There are 5 ways to turn a row about zero (a turn may also mirror it). The second row of each pair is the first, turned, with some noise. The first 50 pairs use one turn. New pairs use 3 turns, one after the other, and a turn may come again.
(in the rows, 128 means zero)
Known pairs, each followed by its turns in order:
[179 153 131  94 156 110 139 163 138]
[169  92 111 138 122 141 156  77 138]
K_239

[147 208  62 130 125 131 124 158  72]
[152  89  95  70 123 135 220 132 152]
K_110

[131 131 132 128 104 126  48 127 173]
[120  78 146  56 135 119 108 146 121]
K_703

[135 159 135 131 153 126 108 117 118]
[135 120 132 117 141 152 148 148 106]
K_110

[139 103 124 129 126 120 130 135 104]
[143 123 119 133 125 138 117  97 138]
K_110

[ 79 138 128 136 123 132  95 140 178]
[119 106 166 144 137  75 113 135  99]
K_486

[195 147 116 124 130 101 141 121 139]
[155 131 105 145 114 138 189 136 148]
K_486

[143 124 113 154 130 144 149 134 174]
[120  92 128 138  91 118 151 108 110]
K_486

[208 121 127 134 117 176 125 116 160]
[152 130  78 135  81 130  82  83 109]
K_318

[123 138 190 111  48 129 155 130 115]
[ 88 104 185 128  95 139  67  96 109]
K_239

[121 128 113 128 114 126 115 125 100]
[148 141 126 135 145 142 108 118 131]
K_486

[133  86 115 113  90 145 186 125 125]
[152 137 135 149  82  99  78 140 101]
K_239

[150 113  89 135 128  94 133  95 128]
[152 155 139 115 135 168 102 126 144]
K_318

[103 140 128  59 109  95  48 114  93]
[174 116 148  71 207 137 146 172 148]
K_703

[133 116  74 121 206 123 123  81  80]
[191 179 108 141 142 172 164 179 154]
K_239

[135 163 117 143 129 119 116 136  64]
[149 144 119 160 149 153 101 125 177]
K_486

[153 146 161 123 139 123 106 164 136]
[115 107 144 135 103 123 138 107  86]
K_318

[131 106 120 199 177 159 139 145 147]
[ 82 119 132 158  54 123 114  97 135]
K_486

[136  97 102 122  97 140  67 146 113]
[134 115 134  78 110 146 135 184 154]
K_703

[114 156 123 169 129  71 134 109 128]
[125  84 133 104 150 142 118 168 166]
K_239

[109 130  90 134  48 116 124 129 106]
[149 112 143 131 114  90 143 163 197]
K_703

[127 133 106 162 130  72 146 150  85]
[128  80 108 154 113 154 124 173 158]
K_239

[112 128 119 115 135 155 152 143 169]
[126 113 125 127 136  87 120  98 155]
K_318

[153 154 115 133 109 114 128 110 126]
[142 106 153 106 113 132 140 138 136]
K_239

[128 153 139 138 122 208 134 127 132]
[ 97 169 128  99  77 138 144 149 114]
K_110

[111 208  86  89 170 122 126 153  71]
[190 168 125 172 182 122  89 186 101]
K_703

[110 130 115 125 164 140 175  87 156]
[144 129 108  86 143 124 144 100 182]
K_318

[123 146 172 145  97 158 133 133 130]
[ 97 112  83 130 132 111 133 130  99]
K_318

[126 108 125 105 114 112  83  86 102]
[145 106 136 136 116 169 111 180 136]
K_318

[137 143  77 141 112 151 208 145 136]
[159  52 109 126  89 174 128 111 131]
K_486

[119 141 124 126 160 138  71 150 125]
[149 121 123  95 133 139 118 164  82]
K_703

[ 51 119 126  90 125 162 135 111 153]
[172  84 188 152 135 158 144 104 127]
K_703

[122 129  65 138 145 129  61 102 124]
[181 168 135 157 118  81  99  94 123]
K_486

[117  94 101 135 100 156 123 147 122]
[140 126 157 121 122 156 107  96  98]
K_486

[133 138 142 138 115 164 139 122 169]
[109 155 154 123 100 114 120 160 126]
K_110

[132 141  48  92 132 125  65 202 130]
[190 123 210 179 136  84  96 127  90]
K_318

[122 146 169 125  93 103 138 164 179]
[149 147 144 179 122  67 139 157 123]
K_110

[132 147 105 158  86 114  82 198 132]
[122 138 160 183 161 114 106 123  61]
K_318

[130 116 107 146  87 137  89 130  70]
[165 142 112  89 105 118 144 170 169]
K_703

[ 74 185 118 151 128 125 168 127  73]
[122  78  91  84 106  95 168 114  78]
K_110

[117 101 145 123 141 140 102 121 135]
[110 160 109 115 143 138 123 120 116]
K_239

[ 91 123  74 125 132 162  72 135 122]
[182  89 134 112 110 160 113 178 124]
K_703

[127 160 131 159  79 137 188  84 131]
[139 137 132 158 107  78 110  70 176]
K_703

[185  86 102 132 110 122 179 185  62]
[204 130 108 113  85 128 133  51 173]
K_110

[203 143 122 201  78 208  94 201 129]
[ 70  76 137 151  91  91 216 127  31]
K_239

[107 120 118  99  92 139  75  79 130]
[155  78 114 141 141 148  94 178 140]
K_318

[208 113 127 165 128 165  67 101 123]
[128 136 184 134  96 219 140 135 159]
K_110

[106  71 114 131  49 137  93 208 149]
[137 123 229 138 142 173 129 115  55]
K_486

[127 122 144 138 155 182 125 131 142]
[129 154 128 143 161 112 144 117  84]
K_239

[144 125 147 161 131  93  66 208 117]
[184 111  90 203 112 166 152 156 138]
K_110

New pairs. What belongs after each?
[131 169 123  97 115 130  86 160 107]
[130 142  99 157 175 157 140 127 102]
K_110 K_703 K_318

[132 139  84 126 113 127 121 103 104]
[145  98 142 114 137 144 106 162 127]
K_486 K_703 K_703

[128  51 120 113 145 138 108 145 111]
[175 141 122 143 152 145 173 152 159]
K_318 K_318 K_318

[153 147 124 132 145  61 129 104 147]
[ 83  86 108 129 120 107 129 160 156]
K_486 K_703 K_239

[208  85 145 136 147 141  58 134  51]
[ 94 124 194 141  82  30 130  81 143]
K_318 K_110 K_110

[108 115 120 118 107 162 178 110 121]
[ 84 125 151 137 175 149 134 142 120]
K_703 K_110 K_486

[208 131 124 208 140 140 137  68 126]
[203 148 173 138  89  69 147 105  77]
K_318 K_239 K_110

[153 111 142 118 208 110  81 127  60]
[140 160  97  87 140 108 168  93  42]
K_239 K_486 K_486

[119 133 117 124 124 125 150 208 128]
[124 163 121 130 165  83 136 112 177]
K_110 K_318 K_486

[109 120  62 104 131 133 116 208  99]
[ 78 133 118  92 141 139 134  46  84]
K_486 K_239 K_110

[139 144 166 125 168 116 103 149 110]
[ 87 151 169 119 117 117 116 154 142]
K_110 K_486 K_110

[150 119  79 130 119 107  48 200  49]
[ 59 144 138  91 109 176  34  78  95]
K_318 K_239 K_486

[155 133 154 159 143 128 128  98 125]
[103 144 120 107 149 124 116 151  95]
K_110 K_486 K_110

[ 63 169 142 135 148 132 112 129 143]
[123  70 110 119 156  98 153 135 106]
K_318 K_318 K_486

[123 173  66 132 119  96 174 141  90]
[ 97 131  50  77 141 149 115 149 129]
K_486 K_486 K_318

[125 190 150 128 137 119 131  48  67]
[ 54 187 152 161 132 176  96 103 151]
K_703 K_239 K_703

[132 144 109 118 124 156  75 124 114]
[119 129  81 118 138  91 140 122 106]
K_110 K_239 K_703

[111 131 116 151 102 130  89 123 143]
[ 94 112 150 145 119 113 152 142 122]
K_318 K_486 K_110

[135 132 200 155 121 183 116 131 138]
[133  93  98 111 110  62 125 149  89]
K_318 K_703 K_239

[147 121 110 127 146 166 117 138 115]
[131 158 149 145 128 151 128 145 111]
K_703 K_318 K_318

[ 48 122 122 147 134  48  50 120 136]
[115 214 154 122 166 191 172 192  98]
K_239 K_486 K_486

[138 118 107 168 132 150  81 145 179]
[156 193 125 127 109  82 108 138 127]
K_703 K_703 K_110

[155 113 139 107 147  91 161  68 177]
[ 86 140 113 166 151 156  75  89  97]
K_486 K_239 K_318

[ 66  91 114 142 110 124 107  88 126]
[ 88 181 105 136 133 109 137 176 146]
K_110 K_110 K_239

[102 138  69 116 104 139 140 122 146]
[139 124 106  77 135 106 150 122 166]
K_110 K_239 K_239

[176 138 104 130 159 100 167 125 176]
[145 121  68 117 137  88 127 181 118]
K_703 K_239 K_110

[ 92 137  48 134 130 110 139 131 177]
[132 142  63 139  87 126  70  93 116]
K_110 K_703 K_110

[ 71 189 133 142 132 121 110 181 130]
[ 91 134 147 133  95 114 163 120  49]
K_110 K_486 K_239

[ 84 144 149  49 125 104 131 128 126]
[106 144  92  79 155 107  85 143 165]
K_703 K_318 K_318

[147 118 115 134 136  69 101 125 133]
[146 109 100  85 139 150 139 104 144]
K_110 K_239 K_110

[ 98 111 134 100 152 101 142 130  93]
[106 173 115 151 136 163 134 142 125]
K_486 K_318 K_486

[137 110 160  81 135 118 110  99  73]
[127 147 122  93 192 146 100  98 101]
K_318 K_110 K_318

[139 114 159 120  97 158 132 130 105]
[104 127 115 132 143 151 108  90 108]
K_110 K_239 K_239

[149 110 145 120 118 128 166 167 123]
[128 141 105 103 142 122 139 117 174]
K_110 K_703 K_239

[164 131 123 106  78 127  79 113 109]
[100 178 120 110 151 130 144 142  81]
K_703 K_318 K_486

[ 98 107 123 208  48 123 151  79 174]
[ 79 164 106 222 125 138  72 101  83]
K_110 K_110 K_486

[126  84 120 135 101 110 127 141 141]
[139  97 137 121 125 158 102 111 107]
K_486 K_486 K_703

[158 154 114  83 166 144  48 161 143]
[153 151 206 182 173 104 145 151 127]
K_318 K_486 K_239

[114 117 135 138 150 131 119 127 156]
[101 147 123 117 134 105 126 118 130]
K_486 K_239 K_239

[134 125 111 134 165  94 126 109  94]
[123 142  82 152 137 106 143 120 156]
K_239 K_239 K_703

[130 123 125 155 136  94 121  95 126]
[114 147 117 153 152 136 151 141 100]
K_239 K_318 K_486

[122 148 120 140 119 122 149 152 124]
[138 126 115 139 130 125 129 158 149]
K_318 K_486 K_110

[131 164 120 130 147 131 144  95 130]
[113 138 114 120 115 145 129 169 112]
K_318 K_703 K_110

[122 107 187 164 103 119 122 161 118]
[114 141 136 144  96 185 121 178 109]
K_703 K_486 K_703

[149 116 147 168 136 125 160 145  90]
[112 126 120 156 144 130 110 187 146]
K_486 K_239 K_486

[110 111 134 104  88 156 147  91 140]
[102  94 123 133 133 132 170 145  88]
K_703 K_110 K_318

[208 135  97 130 126  53 107 143 109]
[117 101 143 147 206 176 119 167  71]
K_486 K_703 K_318

[143 128 128 119  96 135  48 149 146]
[ 94 129 167 157 140 116  75 158  93]
K_110 K_110 K_318

[100 125 132 190 120 159 118 146 122]
[138 174 117 146  93 157  98 118 117]
K_703 K_486 K_703

[ 67 129 142 130 164 132 146  83 118]
[106 172  93 100 101 159 121 148 155]
K_239 K_318 K_318

[137 146 174 137 115 115 107 139 103]
[116 145 114 145  82 106 115 148 142]
K_486 K_239 K_486

